The same things were measured in two ways. Each way mixes the same 13 hidden numbers, adds some noise and spreads widely along 8 directions of its own, which tell nothing about the thing.
Some things both ways: the first way, then the second way.
[ -1  14  -9   0  11  25   9  -5  -3   0 -10  17   8   8  -9   5   2 -16
   0  -9  10  -8   4   8   8]
[  0  -1 -15  -1 -16  -3  -8 -11   0  19 -13   8  -4   3   0   6   5   9
   2  -1  -4   6   1  -1 -23  -9]

[ -7  17   5   6  11  11   5  -6  -4  -1   1  11   8   4  -9  11  13  -4
 -11   0   1  -3  -9 -18   1]
[ 15  -5   1  -4  -6 -25   4   1  -6 -16  -7  17   9  17   6  -1  16  21
   8   1  12   0   5  -2  12  14]

[ -6   4  10  -7 -12   1   5   2  -5   7 -14   3   1  16  18   2  -3  18
  -6 -10   8 -11  -8  -8 -10]
[-12  23 -20  10   5  -4   2   1   3  -5  18  24 -10 -10  26  14   3   9
 -16  18  -4   9   4  -2  -2 -12]

[  1  -9   4   9  -2  -6  -2 -16  -2   2  -4 -21   5  -9  -3   8  -2  23
   7   5 -13 -12 -11 -13   5]
[  1  -1   4   7  -9  16  -7  -1  14  11  -8  -2   4  -8  17   5   0 -15
  -6 -11 -12   6  -2  -2 -10  -2]

[ -6  -1  20  17  -4 -24   0   4  -2   3  -9  -9  -2  17  -5   2 -20  -6
   2   6   9 -11 -11  22   2]
[ -9   5 -26   9 -15 -12 -15  -5  -7  25  -8  17  15  15  -6  16  10  -4
  15  -7 -10 -10   3  -1 -14 -23]

[  6 -10   7 -17   2  -2   4  -5   2  15 -10   0  -5  -3   1  -3  -8  -2
   6   5  -1   3  15   4   3]
[ 21  -4 -14  -7   9 -13   3  -3  -3  18   4   3  -1   2   3 -11   4  32
  -9   6   1  11  -4  -8   0  15]

[ 23   2 -15 -10  -6  30  10  -2  -4   5   3   2 -14   9   2  18   0 -11
  14   6 -14   4  -2   2   5]
[ -4   7  -1 -14  12  16  19   1 -19   6 -18 -14 -28   7 -15   5 -20 -10
  18   5 -18  -1  -2  -3 -11 -21]

[  1  -7   8  -4   3  -7  -1  -3   2   1 -11  -2  -8   2 -11  -1  -7 -14
  -4   2   3  -5   6  13  12]
[  6 -13   0  -7  -2  -2 -12  -2  -3  17   5 -38   3  13  -6  -6 -10  -3
  15   9  -8 -11  13  -2 -21   2]

[-20 -11   0  -9  17  -4  -9  -9   9   1 -14   6  -5  -2  21  -9   3   4
   6  19  20  23  21  22   0]
[ -4   0 -21 -15  26 -21  -6   5 -14   3   4  -1  -6   6   3   5  -4  19
   9  26  -1   7 -31 -12  -1   1]

[  2  -8   2  -2   5 -14  -5  10 -10  -2   9  -6  13  -2  -1  -7  -4  13
  15   4   2  13  15  -4 -10]
[-11  -6  20  -7  11   7  16   0 -11   4   3  -7   6   2 -12  -2  -3 -13
   2  -6   0  -9   3  12  15 -10]

[ -8  -2  -7   5   0  -5  -5   3  -6  -5   9  -6  -5   8   9  14   8   4
  -6   7  -5   3 -10   5  -9]
[-25   4  -9  14 -21   7 -20   0   7  14  -3  15  16   4   5  10   1 -11
   3  -9  -3 -24  22   6  -8 -27]

[-20  12   3  13   6  15   9 -21  -2   4  -6   6   2   5 -19   3  -2  -4
   1  -6  16  -1   6  12  14]
[ 1 -3  0  2 -5 12 10 -9 15  8  0 11 -3 -3  2  1  6 14 -9 -3  3  7 -1  7
  1  6]

[-14  10  10   5  -5   1  12   3   2   7   2   4   1   9 -14  -2  -7  -5
   9  -1  19   8   6  12   4]
[ 11  -1  -7   1  -3  -5  -4  -4   5  -6  -7   8   3  -3   4   2   5  14
  -2  -2   1  11 -10   0   5  20]

[-11   7  -7 -10   2  -6   5  18  -5   3  10  -1  19  11   9  -9   4  13
  -7  -7  14  14   9   0 -20]
[  2 -18   0   0 -20  -3  -1  -8   1   6  -5   8  -8  13  15 -10   8  22
  -9   6  14 -20   9  17 -15  11]

[  6   4  -3   3   9 -12 -12   1   6  12  -9  -6  -2  -2  -9  -4  -6 -18
 -12   8 -14  -7  -1  11  -5]
[ -1  -8 -15   2  -4   3  -6  -1  -9   6   0  23   1  -2   1   9   9   2
   1  -1  -3  -5   1  -4  -5  -6]

[-17 -11  -4  -3  26  -9 -17  -6   6 -14  -5   0   4  -2  26   7  13   5
  -5  12   4  12  -2  -2 -12]
[ 12 -24  13  -6 -19  -8  -1  -4  13  14  -8 -14   3  10  10  -5   6  13
 -16   3  12   6  12  11 -20  19]

[ -1   8   3   2  -6   4   5   3  -4  10 -16   1   3  11  -9  -3 -11   2
   4  -1  11  -6  -2   8  -1]
[ 6 -1 -4 -5 11 -4  3 -1 -1  3  7 -5 -4 -3  6 -1 -1  9 -3 10 -1  6 -7 -4
  0  5]

[ 31  -7  -9  -7 -10   6   2  13   3   6   5  -1  -5  -9  -5  -8   1 -10
   6   3 -18  -2   8   1   8]
[  4   6  -5   1   2   1   1  -2  -9 -18   9   8  -4  -2   1   2  -7   5
   5  10  -4  -4   1   9  -6  -4]

[  5 -14  13  24  -2 -31  -2  -2  -2  12 -12 -23  -2  -2  -1  -7 -15   8
   6  15   2   6  -4  16 -11]
[-18   5   7   0   7  10   9   8   4 -10  12 -12 -10  -1   3   1 -14  -5
   5   9   5  -5  -4   5   5  -1]

[  3  -9  -5   2 -11  10   7  -2   3  -1 -10  -4 -15   4  -1  12  -4 -17
   0   6   6  -6  -2  28  10]
[ -7  10 -10   5   1  14  12  -3  11 -10   0   8 -18  -9   4  16   3  -4
   2   7  -6  10 -13  -2  -5  -6]

[  2 -16  13  -9  -6  -6   1  -3  -4  -1  -1  -3   2  -4  12   0  -5  13
  11   0   5  -3  12  -8   2]
[ 20 -12  -3 -14  13 -12  14  -6  -7  17  -4  -6  -5   7  -4   0   8  15
  -2   9  -1  13  -9  -5  -4   7]

[-13  -1   1  -4   4  -4  -4 -12   1  -5  -9   6   5  -1  13   3  11  11
  -1  -1   9   5   7   1   2]
[ -2  -9   1   1  -1 -22  -9   1   5  -3  22   1  13  -2  14  -2   3  21
 -17  10   9 -11  11   9  -5   4]

[  6  -1  -4 -17 -10  17   7   8   7  13 -14   9  -1  -2  11 -11  -9  -1
   6  -5  14  -6  13   8  -6]
[ -6  -9  -4  -4   3   8  17   7 -12  16   9  -3 -19   8  -3   5 -23  -3
   6   8  -1 -21   8   9 -21 -12]

[  0 -13   8  14  11 -26  -5  -8  -6   3   7  -9   8 -21  -7  -3   5  10
  16  13 -13  11  17  -3  -1]
[  2  -1   1   0 -10   2 -19  -3   7 -12 -12  -2  10  -7   3  -3   2  -3
   1  -7   3   4  -4  -5  -6   8]

[-3  0 -6  2  5  3  2  7 -5  1  6 -5 -4  9 -8  7 -1 -4  5  6 -4  9 -3  5
 -5]
[  9   2 -14  -2  11 -13  10  -7  -1  24   5   9  -3   3  10   4  11  24
 -12  14  -3  18  -7  -1   6   2]

[-20 -10  13 -13 -12  11  17   9  -1   0  12  14  -3   3   7  -9   2   8
  15 -13  23   8  24  -3   5]
[ -4   7 -13   4  -5   0  -1  -1  -6  13  -2  16   4   9  -1   9  -3   1
  11   1  -5  -1   0   3  -4 -14]

[ -6  -1  -7  -8   6  -3 -13   8   2  -1 -12   6  -6  -1   0  -3  -5  -4
   2  10   1   4  13  21  -8]
[  9 -16  13 -15  20  16   7   0   1   1   9 -34  -8 -12  -6  -8 -10 -13
  -6  10   2   3  -2  -6  -6  14]

[ -7  -6   7  -9   3 -12   1  17  -1  -3  -5   8   1   0  11   3   1   6
  10   3   2   3   6   4  -9]
[ -5  16 -22   8  -9  -1 -16  -8   0  20  -6   7   1  -8  12  17  -5 -17
   1  -4 -15  10   5  -9 -25 -11]

[-11  11  -5  -4   5  23  11  -3   7   7  -1   5  -4   6 -18   2   1 -16
  -1  -2   4  -2   2   7  13]
[ 10 -12  -2  -2   0   4   5   0  -6  19  -2  -8  -5   5   4   3  -7  -3
   6   3  -8   1  -1   1  -6   6]

[  5   2  -9  12 -11  14   0   6 -10  -5  24   2   0 -10  -2   9   7   9
   6  -5 -16  -3   4 -11 -12]
[  5   0  -2  -2   0  28   3 -10  19   2  -3  -2 -13 -18   7   5   0  -4
 -20   7   1  21   4  -2 -12  11]

[  9  -5   1  -7   0  -4   0  20  -9  -2   0   3  14  -1  18   0   1  18
  13  -1  -6  -7   0 -14 -14]
[  6   1   9   3  -2  -3  14   4  -4   0  11 -10  -1   5   4  -4 -11  -9
  -5   4   8 -10  13  11  -9  -6]

[ -7  -5  -3  -6  12   0   6  -3   2  -9  19   5   8  -1  16  10  20   0
   3  -5  -2  13   6 -13   1]
[ 11  -8  11   7 -24  -4   5  -3   7 -10  -5   7   5   3   2  -5   3  16
  -5 -10   9  -1  11  17  -1  14]

[ -3   8  -8 -15  17  -2 -21  19  -1   3  -3   8  16  10  23  -6   5  -1
   1  18   3   1   0  -4 -14]
[ 11  -2   3   4   6  -2   8   2  -2 -19   3  -4  -2  -9   1   8  -5   0
  -1  13   1   2  -5   7  12   2]

[  9   5  -4   1 -22   7   8  17  -9   6  16   2   4   2  -4   1   3   4
   7  -8  -1  -3   0 -10 -10]
[ 19  -9  -5  -5  18 -15  18   4 -12 -13  10  13   0   1  -7  -1   6  25
   4  11   6   0 -13  -3  21   7]

[  1  -7 -13 -11   1  37  16  -4   3  -1  21   9 -11   4  22  16  14 -16
  -1  -5  -3   4   4  -8   0]
[-10  10 -19  11 -27   1 -22   7   3   4 -13  10   1  11   4   4  -6  10
   5   4   2  -4  11   3 -13 -12]

Other things, the second way, with their names:
(217): [ 11   7 -24   7 -22  12   1  -5   4   4 -23  16 -20  19   8  11   5   7
  20  -1 -14   5  -8  -4 -23   2]
(155): [ -1  -6   0   1  -2   9 -10  -2   1   6   9  -3   7  -8   2   2   0  -2
  -2   4  -6   4   4   1  -5  -3]
(252): [  6   0 -22  -3   5  -9   3   6 -13   5  -3  14 -15   8  11  10   9  11
   2   9 -11  15 -24  -8 -10   7]
(256): [ 14  -8   3  -5   5 -10   3  -6  -1   0   0   5   7  -8   3  -1   2   3
  -2   5  13   9  -8  -3   2   6]
(563): [ 12   2  -9   0  -5   3 -12   6   6  -4 -11 -19  -2   3  -1  -2  -2   0
  10  10  -1  11  -7 -14  -7   2]
(64): [  6   9  -4   1   2   7   7 -18  12  14   5  12  -1 -11  10  -2  -3   6
  -8 -10   1  11   8  -2  -3  17]
(559): [ 18 -12  -2  -1  -2  -6   2   2  -9  -1  -3   9   6   6  -4 -11   2  14
   9 -13   3  -5 -11  -1   7  23]
(484): [  0   3 -19   0  16 -14   5   2 -14   7  11  18   2   4   4  13   3   4
   3  11  -2  -5  -1  -5   5  -7]
(562): [ -9  -7  14  -2  -3  -6  -2  -2  -2  14  15 -10  15  -1  -3 -14  -6   0
  -9 -10  15 -23  35   5   4   0]
(290): [-15   1   8   2   5   7  10   1  -2   8   4  -2   0  -9  -1   8  -8 -13
   4  -9  -5  -7   3   1  10 -12]
(479): [ 10  -4   5   4 -21   2  -3  -5   6 -11 -14  -4  -4   5   7  -1  -4   5
  13   3   2  -1   3   7  -8   5]
(159): [ 18  -2 -27  -5  -2 -19  -9  -5  -8   8  -2  13  -7  13  16   6  13  18
  10  25   2  13  -6 -16 -20   2]
(148): [ -5 -15  17 -10   9   7  -4   5  -8  -3  10  -9   9 -14  -8 -10   0  -3
 -12  -2   7   2   5   0   8   1]
(219): [ -2  -5   7  -1  -6   1   3  -7   6   0  -4  -6   5  -1 -11   2   1   5
   5  -8  -4  -8  10   5  -2  -7]
(530): [ -7  12 -10   7 -10   5 -23  -8  10  -9 -12  12   3 -23  16   9   7  -3
  -2  -4 -11  22 -17  -9  -2   2]
(383): [  3  -2 -13  -3 -17  11  -8 -12   4  -5 -23   7 -15  -8  -8   5   7   5
  -3  -4  -3   6  -4  -3 -26  -2]
(222): [ 15 -11  14  -4  15   0   3   4  -4  -5  19 -14  16  -8  -8 -13  -2   4
  -3   2   5  -2   6   0  17   9]
(298): [ 20  -2  -8  -5  -6  -8  -8  -4   8  13   1  -9  -3   4  14 -10   0  15
 -13   9   7  23  -1  -4 -24  24]
(491): [ -8   7 -23   1  -2 -14   0  -7  -6  17  -1  14  -6  18   9  13  -5  12
   4  12  -4 -18  19   5 -18 -15]
(495): [  0  -2   2   0 -17  -3 -22  -7   9  -1 -16  -2  20   1  -3  -2   5   2
   2  -6   5  10  -1   2  -4   5]
(523): [  9   0 -21  -1  -5  -4  -3 -13  -2   1 -13  11  -5   3  -4  17   1   3
   8  -1 -15  -7   5   1 -26  -5]
(546): [ -3 -16   0 -12  -3   5  17  -3  -9  21 -13   2 -17  19  -2   2  -4   0
  11   8   8 -21   8   1 -20 -18]
(516): [ 18 -18   0 -15  12 -13  32  -8 -15  20  -5   1 -13  16  -9   3  -1  17
   6   1  -3  -8  -2   8  -8   6]
(421): [-18  22 -17   7   4   0 -29   0   2   8  16 -11  16  -9  -1  -2 -18 -10
   8  -5  -8  -2   5  -8  -2   3]
(68): [-21  10  -5   9  -5  -2 -22   0   8  -6   5  10  14 -15  16   9   6  -7
 -14   0   3   9   2   0   8   1]
(601): [  2 -13   9  -9  11   6  24 -10  -4  28   3   4  -1   3   1   1   2 -12
  -6  -5   9   3  -2   7   0   9]
(333): [ -1   0   6   7  -9  -9   3   6   4  -1  26   6  15   9   7 -15  -2  14
 -20   7  28 -15  26  19   0   2]
(474): [ -5 -10   4  -7   1  -9  -4  -4  -3  13   9  -4   2  -2   9  -1  -8  10
  -7   4   4   0  11   6  -6  12]
(617): [ 16 -13  10  -7   1  -6  19   4  -5  -8  -1  -4  -6   4  -9  -4  -2  18
  -2   2   1  -7   6   7  -3  -4]
(98): [ 27 -15   9 -10  12  -9  18  -3  -1  -8   9  -1   3   3   0 -13  13  16
  -1  13  20   8  -7  -5  10  17]
(271): [ -4   2   2   6   0  -5 -10  10   2  -6  10  -3  14  -7   3   0   7   2
   0  -1   0  10  -6  -7  16   1]
(44): [ 15 -17  -4 -14  -2   4  18  -1  -9  10  -4  18 -13  20  -5  -9  13  21
  -3  15  19   2  -2   1 -16  -3]
(132): [  2   6  -9   0 -13  -1  -3 -14   6  -8  -8  25   2   6   6   2  13   9
 -11   1   9   0  13   7 -19  -2]
(134): [  4  -9   8   8 -18  25   1  -1  10  -1  -3   3   4   0  -6  -8  -8  -4
  -1 -17   1 -19  11  15 -11   1]
(403): [ 10   6  -3   7 -12  25  12  -5  23 -12  -2 -11 -23   1   4   1  -7  12
  -1   5 -12   0   5  10 -19   7]
(508): [-10   2  -2  -1   2  10  -6   6 -14  -2  -6   4   3  -5  -8   5  -7 -19
  14  -4  -1   3 -12  -6   5  -9]
(144): [ 10  -3   5   0  -7   5  -1 -13   6  -1   3 -10  -2  -8   0  -9  -3  11
   0   2   0   8   0   8  -4  12]
(428): [ 11   1 -16  -1   4  -1  -5  -6   4  21  -1  -3  -3  -2   8   4   0   7
  -8  12  -6  22 -11  -4 -11   7]
(588): [ -3  -5  18   3  10  12  22   4   7  -5   8   3   4  -9   3   6   1 -15
 -10  -4   5   1  -6   9  16  -1]
(268): [  0   1  -2  -6  18   2   5  -3  -7  15   0  -9  -5 -17   0   6  -8 -13
   2   5  -2  17 -11 -14   9   1]
(511): [  3  -6   3  -5  -7   4  -5   5   2  -2  -7  -8  -4   1   4  -7   3  -2
   2  -4   3   7  -6  -9 -10  10]
(582): [ -5  -7  10 -11  14   7   4  -4  -3  31  10 -29   3  -4  -8  -3 -21 -12
  -7  -5  -6   2  16   3  -9   9]
(585): [-14  -2  18  -3   3   9  12   2  -1  13   2 -19  -7  -9   2  11 -25 -16
  -1  -8 -13   3  11  10  -3  -1]
(334): [ 14 -12   3   4 -15  -4   1   7   0  -7  -5  14  12   8  -2  -6  18   8
   4  -4  20   9 -14   0  13  13]
(46): [ -2 -10  -5   5  -3   4  11   4   0   9  -2  17   0 -11  -7  18   6   1
 -11 -10  -5  -3   3   1   4 -12]
(26): [-16  15 -13  12   1  11  -4   5  18   1  14   0   4   1   4   7  -5  -3
  -6  11   4  -7   6   3   2  -9]
(375): [-2 -6  5 -6  0  8 19  2 -2  4 -1 20 -9 10  4 -3  3 12 -2  0 10 -3  0  6
  0 -1]
(245): [  3 -12  15  -2  -6   8  19   6  -4   8  -1  -2   1  13  -8  -3  -9  -5
   6 -12   9  -9  13  10   5  10]
(302): [  0  -1   6  -3   5  13  -4  -1  -7   1   0 -11   4 -12  -9  -7 -10 -13
   5  -9  -3   8 -11   0   4   7]
(76): [ -8   1   6   6 -19  -3 -16 -10  17   2 -13   2  15 -14   8  12  10  -2
  -9 -11  -4  16   7   2   0   0]
(447): [ -2   1  14  -4   4   6   7  -9  11  -6  10  -1   3 -16   2   1   1   1
 -19  -8   2  20  10   6   3  20]
(41): [ 14  -3  -7  -1   5  -9  -3   6  -3  -3  -2 -14   1  11   2  -2  -2   4
   7  13  -2  -5  -3  -5  -5   3]

Some of these things the first way, each followed by its name:
[-7 17  1  2  8 13 13 -7 -4  3 -8 16  6  0 -9 10  8  6 -6 -2  4 -5 -3  4
  7] : (64)
[ -7  -9  12  -1 -33   5  22   7  -5   2  27   0 -15  -1   0  11   6   7
  11  -7  -2   4  11  -3   4] : (484)
[ -4  -5 -11 -25  15   2 -15   7   3  -5  -3  11  -3   0  16   1  10  -3
  -7   7  -7   5  10   1  -3] : (222)
[  8 -26  16   5  -5 -21   5  -2  -1   7   2 -20  -2 -17   6  -3 -10  11
   5  14  -6  -5  10   9   3] : (601)
[  0   2   6  17 -25   6  17  18 -17   6   6   2   0  -2 -33  -6  -1   2
  10 -13   1  -9   8  -2   0] : (98)
[  2 -11  17   4 -11 -18   5 -18  -2   7  -7  -4  -6   8  21   7 -11   0
   6  -3   3  -6  10  16   4] : (383)
[ 7 -3 -7 -2 -9 12  2  2  1  2  3  0 -4 -1 -8 -3  1 -9 -4 -9 -5 -8  5  0
  5] : (155)
[ 15  -7   6   9  -8  -6   4  -8 -10   4  -1  -5   3  -8 -25   2  -6  -8
  16   2   2   0  14   6  13] : (219)
[  9  -7   6   1  -6   2   5   1  -2   6  -9  -2  -7  11  28   4  -6   7
  -8  -1  -6 -17 -12   1  -7] : (333)
[ 19 -11  10  -4  -3 -14   6 -14  -8  15 -14  -9  -6   0   6  12  -6  -5
 -10   9 -12  -7   2   7   1] : (562)
[ 12  -5 -17   4  -7  -5  -4  13  -3  -2  11  -5  -9   0   0   4   2  -5
   4  -4 -16  13   5   6 -19] : (148)
[ 15 -20  20  -6 -11 -21  -1  -5   3  -3  -5  -6  -1  -9  24  -1  -8  15
   2  -1   4  -3   8  -6  -4] : (447)
[-11  18   0  27   5   1   4  -9  -6   1   8  -4  10  11  -2  12   4   6
  -6  -1  -1  -3 -16  -2  -8] : (68)
[ -5  -2  -2 -10  16   6   2   8   5  -5  10   3   8 -11  -8  -1   5  -3
  -1   0   0   3   8  -9  -2] : (217)
[ 15 -22  -7  -1  16  -2 -10  -2  -1  -6   7  -5   1 -14  12   2   7 -10
   5  20  -8   7  10   4   4] : (495)
[ -1 -11   3   3 -24   4  28   8  -1   0  26  -3 -11   5   5   6   1   5
  17 -15   1  12  10   9   4] : (302)
[ -3  -8   7 -16  11  -5   5  -4   0   7 -10   8  10   3   6 -15   1  -3
   0  -4  16   3  22   6  11] : (144)
[ -4  11 -10 -14  -3  18  17   9   6  -5  14   9   9   6  11  10   8   6
  -8 -16   9  -1  -7  -4  -5] : (559)
[-19  -5   2   8  10   6  -7 -14  -5  -7   7   2  -2  -1  20  14   6  13
  -3  11  -1  -4  -1   2  -2] : (26)
[  3   3   8  23   7 -10   5 -23  -9   9  -1 -12  21  -8  -9   2   4  15
   3  -3  -6 -10  -3 -16   6] : (530)
[ -7  13  -3  24   7   2   6   5  -9   3  20   3  15  -1  -4   1   6   9
   8  -8  -8   1  -2 -13 -15] : (508)
[-21   0   9  11   3   3  13  -6   1  -8   4   8  -4   5  15  11   7  18
   4 -12   1   2  -6  -5  -3] : (298)
[  8   1  16  10  10 -15  -3 -30  -2   6  -2 -10  16  -9   5   8  -1  19
   4   7 -10 -11  -5 -16  12] : (516)
[ -5   5 -14  -3  18  14  -7   7   4  -5  -1   7   2   5   9   4   3  -4
  -1   9  -3   0  -6   7  -6] : (428)
[ -2   5   6   2  -1  -2   5  17  -9   9  -1   2  18   4 -10 -15   3   5
   7  -2  15   2   5 -11  -5] : (479)
[ -3  -2  15  20   7 -26 -12  -8  -7   5   3 -17   4  -1  -2   6  -4  18
   7  17 -20  -5 -13 -10  -3] : (41)
